There are 3 ways to turn a row about zero (a turn may also mirror it). The second row of each pair is the first, turned, with some noise. The first 27 pairs use one turn. New pairs use 3 turns, one after the other, and a turn may come again.
Known pairs, each followed by its turns in order:
[-10 -14   7  11 -26  -2   0  -6]
[  0  -4   9 -20   8  24  -4  -8] | (1)

[ 4 -3  5  4 12 -4 10  8]
[ -2   0 -12  -5  -5  -3  -5 -10] | (0)

[ 14   2 -10 -11 -10  10   9  -5]
[-12   3 -14  14  -5  -1   2  13] | (2)

[ -3 -26   4  -1   4   6   4  -2]
[ -5  10  -4  10  -3  18  -5 -13] | (1)

[-2 -3 -4 -5 -4  2  4 -9]
[-1  9 -4  1 -4  1  2  8] | (2)

[ -4  13  -9  14  -4   2 -13  14]
[21  3 12 -8 -2 -5 -1 12] | (1)

[  2  -1 -24  11  -1   0  24  -8]
[ 12   9  -8  -8   8  -8  18 -24] | (1)

[ 8  1 -8 -3  9 18  4  2]
[ -6  -3  -9   9  -6  -1 -17   4] | (2)

[  0 -24  -3  25  17  10  -1   6]
[ 8 34  7 13  4 10 -6 -8] | (1)

[  0 -20   2  -6 -26 -13   6  -1]
[  9 -20   4  18 -20   7  -2   8] | (0)

[ -8 -16   2   4   6   1   2   2]
[ 1  8  2 10  0 15  0 -6] | (1)

[-11   0   4   5   0 -13  -3  16]
[ -9 -19   2  -6   1  -5  -9  -5] | (0)

[  4   7 -17   4 -20  -1   0  23]
[ -5 -13  10  -7 -10 -25  11  10] | (0)

[ -8   1  -2   1   3 -12   2  -4]
[-7 -1  2 -4 -4  8 -9  2] | (0)

[-16  10   5  13  -7  26 -14   1]
[-14  -5   8 -14 -22  13 -13 -11] | (2)

[ -2   0  -7  -5 -18   9  -9  -3]
[ 5 -3 12  8  4 -3 11 13] | (0)

[ 2 -3 -1 26 14  5  7 -7]
[ -4   4 -24 -15   0  10   9   2] | (0)

[-5 10 -7  6 -9 -1  5 19]
[-11  -3  13  13   5   6   1 -11] | (2)

[ -9  -5   1  -1  -1  11 -10  -2]
[  0   3  -1  -6 -15   1  -5  -7] | (2)

[-22   0   7 -11  -6   0  -8 -10]
[ -2  -2  12  12  15  12 -12   8] | (0)

[ -2  14 -19   0  -6   1 -14   3]
[-1 -9 -2 13 -8 21  4 -7] | (2)

[ -7 -12 -12   4   1  -4   4   0]
[  7   3   3   3  -3   6   6 -14] | (1)

[-21   6  -2  -7  12  10  -9  -4]
[  5  11  -7  -9  -6  15 -15 -12] | (2)

[  2   0 -13   1  13   8   8 -10]
[  6   6  -9   9   4 -12  -1 -14] | (1)

[-12 -12   6  10   6   9  11   3]
[ 5 12 -5  7 10 18  1 -2] | (1)

[-16 -14  -6   0  -2  -1   5  -9]
[-12  -3  -3  12  -2  12  -1  10] | (0)

[-11  -4   0 -20   4  -7   3  -8]
[  7  19 -12  -2   6   2   5  -2] | (2)

New pairs, each followed by its turns in order:
[  4  -4   6  -4   9  -1 -17   5]
[ -3  -1  12   3  -1 -15   2 -11] | (0) (2) (0)

[-14  -2   0 -24  10  -1  26   1]
[ 28  -3  -8 -13  -5  10  19  -2] | (1) (0) (1)

[ 0 -7  3 -4 10 -5  0 23]
[  0  -5  -6  -8   9  19 -15  -5] | (2) (1) (0)

[  2  -5   8  -4   2 -14   2 -25]
[ 13 -12   6  -5  -6  19  -7 -10] | (0) (2) (1)

[ -7 -21  -1  21 -11   0   9  -4]
[ 11  -1 -16  11 -10  19  10  12] | (2) (1) (1)

[-18   2   6   2  -3   1  -5  23]
[-10  -6  14 -21 -10   2  -2   7] | (0) (1) (2)

[-7  6 26 -5 -7  6 -8 -1]
[  2   3   8  17  13   6   8 -16] | (1) (0) (1)

[ 26  -8   6  -9 -12  -2   1  -1]
[ 12 -12   8 -11  -7  21  -3  -4] | (2) (0) (1)

[  5  11  -8  -3  11 -17   0   2]
[ -2   0  -6   7 -20  -5   9  -6] | (1) (0) (2)

[  2  -3  -1   3 -10   9  -8  -3]
[ 0 10  6 -4 -4  8  3  4] | (2) (0) (1)

[ -6   4  -3 -12   0   0  11  13]
[ -9   3  -8  -4   3 -13  -1  13] | (0) (2) (2)

[-13  -4   1  -1  -6  15  23 -15]
[-17   2  -2 -18  -8 -12  13  17] | (0) (1) (1)

[-4 -2 19  0 -1  5 -2 -7]
[ -5 -10  -4  11  -8   5   7   8] | (2) (1) (0)

[ -4  -5  25  -1 -20   0  -8   1]
[ 13  -7 -13   8   8 -18  13  11] | (2) (2) (1)

[  0   1   2  -6   1  15 -13  -3]
[  0   2 -13   6  -5  15   1   0] | (0) (0) (2)

[-17   2 -12  14 -24   2   7  -1]
[ 13  -4   5 -25   8   8   9  16] | (0) (2) (2)

[  2   6   4 -13 -12  -8  13  -2]
[-21   4  -7   2  -3   4   2  -5] | (0) (0) (1)

[ -3 -13  21 -10  -1  -6   1   2]
[-25  -5  -9  -4  -2  -1   0  -8] | (1) (0) (0)

[-18   2  20  -1   1  26   1  -7]
[-13   8  11  15  12   4  -7  27] | (2) (0) (1)

[-11  -6  14   7  16 -17 -11  -1]
[-24   3   6   0 -19  -7   5  -5] | (2) (2) (0)

[-11  -9   1  10  15  26  -8   3]
[ -2  -4 -17 -16  -1   6   9 -22] | (2) (2) (1)

[  8   7  -1  -3   4 -10  16   3]
[-1  8  1  4  5 -3 -8 18] | (1) (1) (2)

[ -2 -26 -23 -10  -5  12  -9  -9]
[ -4  -3   1 -29   6  -5   0 -26] | (0) (2) (2)

[-1  2 -1  2  5 -6 -2 -5]
[ 7 -3  4 -4 -1 -3  3  0] | (2) (1) (1)

[  1  -2   6   2  -1 -11  -5   4]
[ 7  7 -8  3 -4  1 -2  3] | (1) (1) (1)

[  2 -11   9 -14 -11  -6  14  -8]
[  5   1  -6  -5  -2   8  19 -16] | (2) (0) (2)

[ 0 -3  2  6 -6  0  5 -1]
[ 0 -6 -2 -6 -2  4  0  4] | (0) (2) (0)

[ -1   6   7 -25 -11   3  -8  -1]
[ 18  -3   2 -12 -12   4  -2  16] | (1) (2) (0)

[ 16  26 -12   8 -13  13  -2  -1]
[-11 -20  12 -19  10   2 -10  15] | (2) (2) (1)

[26  4  0  4  8  1  5  0]
[-21  -8   7 -10   0   3   3   9] | (2) (1) (2)

[ -2  -3  -4   2 -13   7  -7   2]
[  7  -5   1  -6  -2   1   4 -13] | (1) (2) (1)

[ 26   8  -2 -26 -10   8   1  22]
[-19  -3 -24 -20 -12  11  -1 -19] | (1) (1) (1)

[  7 -11  -7 -15   3   2  10 -14]
[ -3  -1   6   8 -11 -15  -7 -16] | (0) (0) (0)

[ 12  20 -26   0   3 -16  -2   3]
[ -7  23  -9   0  15  20 -16   7] | (0) (2) (2)

[  2  -4   1  -1  14  16 -24  11]
[  6  14 -11  -3  14 -23   3   3] | (1) (0) (2)

